Every row belongs to one group in each of 3 separate groupings. Each group adds its own fixed numbers to the row, and there is some noise. The rows also spread widely along 4 directions, which tell nothing about the answers.
Some rows, each with its group in each grouping after it:
[103, 63, -238, -20, -244, 170, 51, -28, 55, 243, -278, 255, -131, -76, 35, 259, 139] | (1) (1) J
[80, 188, -23, 65, 174, 314, 315, -132, -134, 460, 217, 217, -202, -117, -132, 401, 279] | (2) (0) G
[20, -89, -318, -191, -414, 284, -195, -166, 86, 228, 36, 438, 16, -11, -159, 94, 179] | (1) (1) D
[74, 91, 7, -367, 226, 468, 88, -292, 12, 372, -58, 456, -347, -13, -222, 115, 375] | (0) (0) F
[-27, -142, -224, -111, -148, 169, 22, -28, 102, 390, 188, 220, -76, -65, -351, 38, 220] | (2) (2) D
[99, -270, -88, -141, 276, 142, 205, 48, -229, 395, -293, 430, -319, -161, -555, -105, 389] | (0) (2) R
[275, -58, -86, -93, 72, 250, -102, -8, -340, 191, 110, 247, -241, -145, -252, 83, 189] | (0) (0) G
[-128, -148, -273, -111, -89, 116, 22, -63, -12, -23, -197, 284, -135, -159, -144, 159, 228] | (1) (2) F
[40, -9, -286, -85, -51, 39, 197, 119, -202, 468, -48, 615, 27, -118, -481, -161, 49] | (2) (0) W
[81, -166, -184, -286, -66, 267, 141, -21, -31, -35, 480, 78, -262, -9, -419, 218, -61] | (2) (2) R
[-46, -4, -136, 188, -297, -181, 92, 158, -290, 114, -46, 206, -21, -109, -100, 211, -96] | (2) (1) W
[263, -13, -344, -277, -126, 97, 163, 231, -35, 406, -313, 452, -164, -82, -286, -146, -88] | (2) (1) J
[52, -13, -161, 124, 125, 187, 158, -32, -149, 129, 123, 189, -251, -174, -48, 329, 270] | (1) (2) G
[65, 216, -109, -87, 157, 680, 309, -351, -57, 563, 85, 636, -263, -65, 61, 417, 445] | (1) (1) G
[-323, -308, -346, -13, -332, 0, -154, -121, -172, 139, -299, 230, 180, -289, -318, 150, 148] | (2) (2) F
[271, 80, -193, -4, 186, 149, 252, 66, -171, 131, 89, 236, -302, -97, -105, 105, 177] | (1) (0) G
[-143, 113, -75, 92, -197, 215, 205, -117, -174, 369, 36, 390, -54, -74, -58, 401, 104] | (2) (1) W
[-183, 323, 6, 28, -52, 644, 241, -548, 281, 796, 110, 176, -71, -6, -57, 685, 446] | (2) (0) J
[-94, -25, -121, -85, -200, -31, 73, 3, -117, 67, -161, 159, -127, -121, -27, 277, -4] | (2) (1) F
[-101, 245, -129, 102, 126, 339, 329, -234, 3, 533, -5, 564, -111, -64, -132, 260, 429] | (1) (0) W

New rows. What belongs after each?
[396, -32, -153, -182, -9, 40, 9, 244, -152, 280, -377, 261, -359, -68, -176, -109, 21] | (0) (1) J
[301, 112, -232, -104, 28, 59, 274, 188, 84, 223, -325, 286, -355, -47, 0, 34, 48] | (1) (1) J
[418, 163, 89, -89, 489, 228, 325, 49, -224, 364, 131, 254, -553, -51, -172, 63, 269] | (0) (0) G
[162, -69, -258, 188, 2, -51, 59, 131, -305, 111, -179, 203, -54, -229, -144, 72, 198] | (1) (0) G
[-189, -186, -280, -199, -281, 195, -79, -156, -25, 80, 60, 233, 10, -128, -260, 217, 95] | (2) (2) F
[37, -99, -192, 139, 56, 159, 115, -20, -197, 128, 56, 215, -202, -214, -70, 307, 269] | (1) (2) G
[84, -21, -288, -374, 24, 157, 156, -26, -67, 226, -97, 465, -110, -71, -383, -154, 78] | (2) (0) F
[197, -95, -341, -92, -55, 209, 32, 42, -312, 221, -155, 588, -109, -184, -125, 48, 154] | (1) (1) G
[-82, 146, -143, -97, 98, 260, 233, -230, 89, 259, -185, 380, -194, -89, -31, 256, 392] | (1) (0) F
[366, -8, -51, -274, -59, 138, -62, 117, -12, 211, 137, 221, -435, 37, -183, -68, 116] | (0) (1) D
[-89, 10, -91, 185, -171, 56, 54, -77, 51, 370, -237, 225, -97, -104, 41, 278, 437] | (1) (1) D
[39, 75, -129, -174, -36, 303, 133, -185, 178, 516, 251, 256, -105, 32, -321, 124, 293] | (2) (0) D
[226, 138, -96, -188, -35, 212, 154, -31, 197, 212, 229, 262, -383, 70, 12, 137, 190] | (1) (1) D
[-84, 104, -86, -17, 80, 292, 355, -110, -62, 442, 320, 395, -253, -1, -238, 271, 192] | (2) (2) W
[120, -2, 32, -173, 135, 405, 105, -256, -74, 236, 158, 174, -325, -18, -362, 245, 342] | (0) (0) R
[-105, -16, -242, -122, -293, 347, -125, -332, 156, 533, 208, 305, 141, -17, -385, 194, 311] | (2) (0) D
[-5, 8, -176, -43, 121, -92, 304, 109, -99, 243, -612, 508, -254, -169, 23, 10, 275] | (1) (1) F
[-11, 230, 26, -129, 152, 135, 359, -151, 66, 169, 117, 77, -332, 22, -44, 337, 167] | (2) (0) F
[88, -78, -254, -208, -263, -81, -78, 74, -119, -274, -195, 214, -178, -80, 29, 105, -87] | (1) (1) F
[153, -132, -271, -159, -22, 65, 117, 55, -95, -11, -14, 212, -163, -120, -394, -9, 109] | (1) (0) R
[307, 13, -50, -81, 9, -162, 83, 337, -330, 87, -80, 371, -383, -72, -190, -123, -66] | (0) (1) W
[299, 191, -6, -308, 103, 391, 111, -116, -86, 251, 429, 436, -408, 115, -273, 50, 119] | (0) (0) W
[98, 149, -71, -114, -50, 279, 178, -157, 214, 363, 85, 362, -277, 31, 12, 243, 356] | (1) (1) D
[53, 35, -233, -59, -152, 265, 32, -111, 205, 118, 93, 67, -231, -39, -42, 349, 125] | (1) (2) J
[-41, -66, -92, -33, -47, 201, 282, -116, -133, 242, -37, 250, -153, -102, -253, 330, 159] | (2) (1) R
[-9, -95, -189, 148, -7, 244, 43, -122, -148, 200, 70, 232, -141, -199, -75, 382, 293] | (1) (2) G
[418, -66, -41, -2, -165, -375, -75, 436, -178, -203, -262, -261, -455, -85, 18, 54, -200] | (0) (1) J
[82, 33, -15, 37, -49, 71, 26, 9, -278, 267, 15, 275, -149, -89, -269, 81, 210] | (0) (0) W
[3, 48, -132, -4, -113, 226, 32, -178, 213, 344, 101, 213, -101, -25, -152, 206, 412] | (1) (0) D
